There are 3 ways to turn a row about zero (a turn may also mirror it). The second row of each pair is the first, turned, with some noise. The first 27 pairs use one turn. New pairs use 3 turns, one after the other, and a turn may come again.
In the rows, zero is written as 128.
Known pairs, each followed by its turns in order:
[154  76 118 179 164 107  84 163]
[162  74  94 183 143 101  91 145] : (0)

[164 160 175 123 140  86 137 106]
[115 168 111 170 150 156 142 168] : (1)

[156 132 109 123 164 142 152 118]
[148 153 112 135  90 103 123 121] : (0)

[ 95 166 153  94 174 110  88 139]
[101 141 140 154 185 119  99 179] : (2)

[148 109 104 144 139 135 103  89]
[134 129 175 143 112 153 139 111] : (2)

[167  97 158  83 148 133 129 104]
[149 174 145 126 126 128  70 132] : (0)

[ 88 107 179 142 125 145 139 100]
[ 99 170 131 153 178 135 133 127] : (0)

[105  98 136 129 138 147 135 151]
[117 131 147 152 142 103 133 154] : (0)

[156  88 144 168 138  78 170 167]
[178  90 161 174 160 139 160 158] : (1)

[144 112 150 119 139 155 125 107]
[128  90 147 122 117 141 118 140] : (2)

[180 120 117 169 154 126 122 150]
[136 126 175 141 161  97 126 164] : (1)

[ 94 128 155 121 121 109 111 145]
[140 125 115 141 167 100 111 134] : (2)

[144 176 106 158  85 175 169  83]
[136 153 139 130 111 155  30 131] : (1)

[166 128 163 154  89 143 106 159]
[122 158 188 161 134 126 135 103] : (1)

[ 98 149 178 113 171 123  77 135]
[118 108 150 152 192 119 111 181] : (2)

[104 119 125  98 167 177 104 177]
[139 136 152 107 127  94 129 206] : (2)

[137  96 160 111  92 174 149  91]
[119 178 184 157 137 146 115 105] : (0)

[179  90 106 167 169 111  92 146]
[100 120 185 139 118 105 192 113] : (2)

[158  94 162 150 139  96  91 133]
[110  84 163 144 153 101 150 100] : (2)

[120 105 133  95 126 140 143 175]
[112 122 166 127 119 102 116 168] : (0)

[145 127  83 161 167  94 162 177]
[136  61 163 125 161 131 129 180] : (1)

[158 131 138 160 127 138  86 144]
[109 146 173 145 129  95 135 132] : (1)

[141 165  82 100 142  88 147  98]
[119 131 103  89 128 166 116 189] : (1)

[145 151  95 146 107 142  87 165]
[154  75 134 138 101 154 151 142] : (0)

[103  94 143 130 133 138 108 172]
[154 114 135 125 139  74 140 153] : (2)

[163 111 169 178 108 118  93 119]
[130 105 111 178 150 177  92 111] : (0)

[ 97  76 176 108 176 145  97 130]
[131 127  81 141 146  71 177  88] : (1)

New pairs, each followed by its turns in order:
[143 104 156 171 140 171 126 139]
[135 131 152 177 101 113 166 120] : (0) (1) (1)

[115 169  91 112 153  81  85 163]
[125 169 140 157 118 145 205 125] : (0) (0) (1)

[170 130 119 144 122 150 164 116]
[118 128 180 108 143 110 117 117] : (1) (0) (1)

[103 162  84 138 128 104  88 117]
[169 138 113 103 157 116  96  87] : (0) (2) (2)

[123 130 142 102 142  97  88  83]
[135 100 150 111  81 165 109 128] : (0) (0) (0)

[ 85 158 111  76 145 149 110  98]
[149 120 125  72  98 100 175 149] : (2) (0) (2)

[124 161 119 173  85 131 105 127]
[121 104 179 149 106 149 108 103] : (0) (2) (0)

[112 171 116  92 164 115 133  93]
[115 116 131 130 203 136 122 140] : (2) (2) (1)

[140 136 112 164  97 121  82 125]
[107 150 174 159 101 127 126 136] : (1) (2) (2)

[127 146 138 146 153 178 132 174]
[ 92  86 151 106 169 137 110 145] : (2) (0) (0)

[ 91 139 144 174 154 143 152 172]
[136 120 170 179 154 109  92 118] : (0) (1) (0)

[176 159 133 176 159  80 124 110]
[107 173 133 102 128 177 187 106] : (0) (1) (1)

[178  85 105  78 166 149 111 108]
[199 121 105 122 140  91  73 131] : (2) (2) (0)

[ 82 112 168 113  92 143 115 115]
[134 145 151  68 166 135 124 111] : (1) (1) (2)

[115 158 106 161 160 179 146 144]
[ 71  99 166 130 159 145 135 121] : (2) (0) (0)

[106  87 128  76 107 156 169 177]
[ 90  66 103 106 132  83 151  92] : (0) (0) (1)

[101 121  88 172 113 160 119 164]
[130 104 105 154  64 104 141 155] : (0) (0) (1)

[129 155 121 111 120 164  81 124]
[111 138 160 159  94 141 119 102] : (0) (0) (1)

[154 167 146  92 157  77 112 141]
[ 87 126 120 120 188 116  84 139] : (0) (2) (2)

[104 107  97 124 110 174 150  77]
[154  93 103 164 100 137 175 147] : (0) (1) (0)

[172 116  84 132 179 173  93 118]
[150 120 106 152  86 162  56 140] : (0) (2) (2)

[118 123 180 124 127 143 173 124]
[139  76 113 108 159 145 103 113] : (0) (0) (1)

[ 79 138 121 167 147 142 168 123]
[147 152 139 152 137 186 158 138] : (1) (1) (1)

[113 154 158 166 162 126 135  84]
[153 112  96 132 170 137  74 121] : (2) (1) (0)

[135 146 174 108 164 173 168 142]
[147 105  97 110  69 109 115  88] : (1) (0) (0)

[ 98  99 136 116 173  80 153  77]
[119 141 106 130 103 216 103 126] : (1) (2) (1)

[101 141 149 137 113 138 168 134]
[169 136 154 130 109 128 135 107] : (0) (1) (2)

[100 159 115 137 136 161 103 111]
[129  96 117 108 155 147 145  91] : (2) (2) (1)

[165 120 173 148  88 147 171 115]
[115 153  89 122 141 173  73 112] : (2) (0) (0)

[171 101 123 141  81 101  96 157]
[191 125 171 140 160 135 151 116] : (2) (2) (2)

[127 156 145 133 118  83 102 117]
[147 119 130 104  75 111 128 116] : (1) (2) (0)

